The groups are shells around one centre, one inside the other: the same stretched ball of 5 dimensions in 8 sizes.
Known rows, each followed by its group:
[402 -208 175 89 282 483 -119 408 -321 352 88 -62 -78 99 -444 272 305 -97] => (5)
[203 -317 110 147 172 394 29 251 -226 400 4 -274 190 -43 -359 247 304 25] => (1)
[137 -227 55 242 217 360 96 273 -186 336 76 -333 359 -100 -472 284 415 94] => (2)
[348 -293 138 55 240 265 -174 474 -216 145 116 -180 116 -152 -410 196 448 178] => (6)
[106 -375 59 135 133 345 80 203 -201 408 -34 -370 242 -168 -321 243 275 81] => (3)
[163 -369 85 167 104 159 -30 271 -95 200 44 -408 456 -226 -335 165 437 274] => (6)
[511 -162 175 41 230 360 -308 394 -312 277 135 -53 -221 85 -435 239 146 -190] => (4)
[43 -332 8 137 219 430 169 254 -250 441 -18 -357 188 -226 -397 309 305 66] => (6)
[284 -182 49 74 306 348 -108 449 -285 232 144 -189 -30 -188 -514 295 318 18] => (5)
[219 -357 46 -10 199 267 -109 374 -247 251 38 -281 -11 -310 -350 229 252 107] => (7)
[246 -204 43 160 160 170 -136 293 -160 194 132 -343 218 -192 -452 229 270 67] => (5)
[371 -266 106 48 113 165 -282 296 -200 210 95 -258 -1 -133 -352 181 137 -22] => (4)
[455 -309 152 -69 210 252 -332 469 -278 168 95 -111 -192 -143 -348 180 229 25] => (7)
[65 -367 7 135 154 232 62 269 -152 275 20 -432 341 -332 -367 232 371 224] => (7)
[329 -266 65 -12 180 271 -225 334 -281 285 72 -219 -182 -188 -374 242 80 -89] => (3)
[367 -256 189 170 146 313 -136 285 -188 293 73 -202 213 94 -371 191 331 14] => (4)
[205 -270 63 154 105 304 -45 153 -209 408 17 -340 127 -74 -358 251 115 -89] => (1)
[333 -399 138 3 132 144 -235 402 -163 121 60 -261 143 -235 -291 127 367 233] => (5)
[294 -219 71 77 280 292 -131 462 -245 177 143 -206 61 -203 -486 255 386 105] => (2)
[160 -278 120 280 134 361 99 176 -149 396 21 -345 455 34 -389 239 394 74] => (2)
[368 -343 205 80 148 376 -129 300 -240 354 6 -163 70 74 -297 185 282 -7] => (7)
[199 -189 -13 91 203 324 -75 251 -280 371 80 -305 -86 -206 -459 318 56 -149] => (0)
[171 -327 76 123 193 359 31 297 -221 347 18 -299 193 -150 -376 250 340 92] => (4)
[179 -219 29 104 263 503 54 276 -336 485 28 -228 -91 -93 -454 351 147 -162] => (2)
[357 -330 164 66 157 244 -189 368 -192 205 67 -214 137 -83 -335 164 353 121] => (1)
[319 -352 124 17 169 263 -173 368 -226 238 45 -225 33 -160 -325 187 283 92] => (1)
[282 -243 163 214 190 436 10 261 -225 401 44 -207 234 122 -406 251 355 -23] => (0)
[587 -288 267 27 116 175 -431 403 -189 121 118 -90 10 89 -305 96 284 32] => (6)
[509 -162 180 76 162 321 -323 299 -281 311 117 -99 -174 133 -401 222 65 -240] => (5)
[123 -261 44 168 231 473 124 246 -273 468 10 -290 131 -89 -432 323 264 -45] => (0)
[122 -130 -10 231 279 413 100 287 -252 378 115 -313 182 -138 -562 360 299 -43] => (6)
[109 -206 -3 235 141 262 37 170 -167 350 73 -423 297 -174 -455 284 219 0] => (7)
[355 -164 63 64 251 254 -227 421 -257 182 168 -196 -58 -171 -494 259 239 -20] => (3)
[280 -136 1 99 205 226 -189 310 -246 246 154 -286 -56 -212 -499 289 101 -106] => (2)
[202 -373 32 18 112 147 -149 292 -179 217 34 -372 92 -343 -310 188 199 131] => (3)
[304 -213 39 4 249 346 -170 373 -322 310 96 -191 -226 -191 -445 295 104 -124] => (0)
[277 -241 91 155 163 206 -133 317 -162 202 114 -301 242 -132 -423 209 335 100] => (3)
[136 -276 -17 111 131 205 -55 215 -190 304 53 -412 132 -298 -393 257 143 19] => (4)
[338 -319 93 -20 166 228 -239 365 -247 224 65 -227 -91 -209 -341 199 175 22] => (1)
[248 -300 87 53 244 378 -54 380 -273 312 49 -213 17 -155 -399 259 310 47] => (0)

New rows, each followed by its group:
[89 -341 -4 126 95 192 -2 187 -155 311 13 -457 252 -310 -343 230 202 104] => (4)
[285 -318 83 11 142 334 -143 250 -282 390 3 -241 -137 -121 -317 240 54 -121] => (2)
[165 -139 7 199 246 411 44 251 -268 409 97 -293 86 -99 -523 348 200 -121] => (3)
[243 -293 96 95 221 373 -37 345 -250 324 47 -231 89 -111 -396 252 321 46] => (1)
[77 -340 -41 71 119 212 -14 204 -198 331 9 -447 110 -379 -352 257 125 53] => (7)
[306 -251 8 -47 188 193 -268 361 -275 216 103 -261 -227 -328 -402 246 46 -59] => (6)
[249 -428 120 34 85 228 -123 261 -183 292 -22 -314 135 -173 -242 158 240 117] => (7)
[384 -193 108 51 292 296 -213 500 -265 152 168 -136 -30 -140 -490 245 366 60] => (2)
[227 -275 45 91 187 203 -115 352 -188 193 99 -320 160 -263 -416 225 313 131] => (1)
[172 -209 72 230 160 464 84 127 -253 533 8 -297 143 62 -417 315 141 -184] => (0)
[489 -279 221 21 188 381 -262 369 -291 314 56 -63 -143 111 -333 194 202 -109] => (7)
[380 -280 185 101 132 403 -143 228 -266 426 13 -162 -25 133 -321 220 135 -161] => (7)
[108 -246 46 258 122 370 109 103 -188 475 8 -391 307 -33 -400 287 201 -65] => (3)
[477 -196 127 9 153 209 -376 342 -261 215 131 -156 -203 -58 -390 203 52 -151] => (5)
[317 -353 137 27 169 306 -147 350 -239 281 29 -212 23 -114 -318 194 273 61] => (4)
[371 -235 154 165 102 198 -213 255 -154 232 101 -260 210 15 -373 174 252 7] => (7)
[140 -223 -36 115 182 232 -49 263 -214 288 90 -385 90 -312 -453 288 163 4] => (3)
[129 -343 50 163 119 216 11 236 -136 277 31 -411 362 -227 -355 210 347 177] => (4)
[556 -181 273 149 163 354 -288 329 -236 286 118 -52 37 287 -391 181 267 -134] => (6)
[178 -201 93 289 143 400 81 131 -192 463 38 -328 317 79 -430 283 246 -92] => (7)
[367 -408 164 12 37 158 -268 248 -169 245 2 -274 65 -101 -214 116 160 55] => (6)
[510 -215 225 96 124 339 -291 261 -258 346 75 -101 -88 207 -345 193 102 -213] => (2)
[291 -247 73 117 113 169 -191 256 -173 230 96 -321 133 -151 -386 203 182 11] => (4)
[505 -220 163 -10 158 285 -366 335 -295 280 97 -103 -272 24 -358 205 29 -204] => (2)
[286 -177 32 62 243 336 -141 343 -298 313 113 -218 -136 -164 -475 302 127 -124] => (1)
[508 -254 223 79 124 216 -340 344 -196 191 110 -138 45 80 -341 142 249 -15] => (0)
[297 -400 117 12 93 175 -202 304 -181 223 18 -295 88 -203 -265 147 231 119] => (3)
[429 -82 82 66 288 334 -264 428 -317 236 194 -108 -214 -56 -541 297 155 -176] => (5)
[233 -387 68 18 120 176 -150 310 -183 221 26 -333 104 -288 -298 177 242 141] => (4)
[66 -412 45 176 19 198 55 89 -106 375 -52 -498 412 -211 -260 190 228 132] => (2)
[212 -234 -15 36 183 281 -124 265 -278 342 66 -309 -137 -265 -417 293 28 -124] => (5)
[409 -274 176 63 214 304 -210 422 -236 208 101 -138 47 -23 -388 192 360 64] => (4)
[267 -354 77 40 64 171 -191 215 -187 285 17 -341 51 -199 -280 178 99 8] => (7)
[191 -227 110 295 110 335 51 132 -150 408 42 -352 405 67 -403 246 294 -19] => (2)
[196 -225 19 89 271 364 -24 370 -277 308 91 -258 14 -222 -479 307 274 10] => (3)
[159 -261 45 171 200 299 18 298 -190 289 74 -336 267 -183 -439 261 362 110] => (4)
[250 -340 97 61 116 339 -85 208 -248 414 -19 -276 -6 -83 -298 227 105 -80] => (7)
[259 -190 15 67 234 279 -142 352 -266 261 123 -260 -61 -230 -474 287 170 -49] => (1)
[124 -429 31 32 124 218 -31 279 -184 280 -17 -393 169 -349 -288 199 269 185] => (5)
[355 -330 145 -10 200 399 -155 352 -308 361 15 -140 -157 -46 -324 231 179 -71] => (6)
[370 -317 176 106 90 228 -206 263 -172 262 49 -243 156 4 -306 156 248 29] => (1)
[264 -82 38 177 265 490 -22 247 -333 472 105 -194 -111 34 -539 372 78 -297] => (2)
[314 -223 134 209 122 223 -137 253 -145 246 105 -288 297 0 -406 196 314 42] => (5)
[300 -88 37 133 300 377 -110 382 -298 292 169 -185 -64 -95 -566 333 219 -127] => (5)
[488 -151 213 140 233 398 -222 376 -271 292 136 -60 -10 192 -454 234 287 -126] => (0)
[250 -289 161 208 160 418 30 232 -209 413 14 -244 271 93 -366 234 348 7] => (0)
[117 -315 -12 84 126 261 -20 195 -219 368 8 -400 75 -283 -356 264 104 -12] => (3)
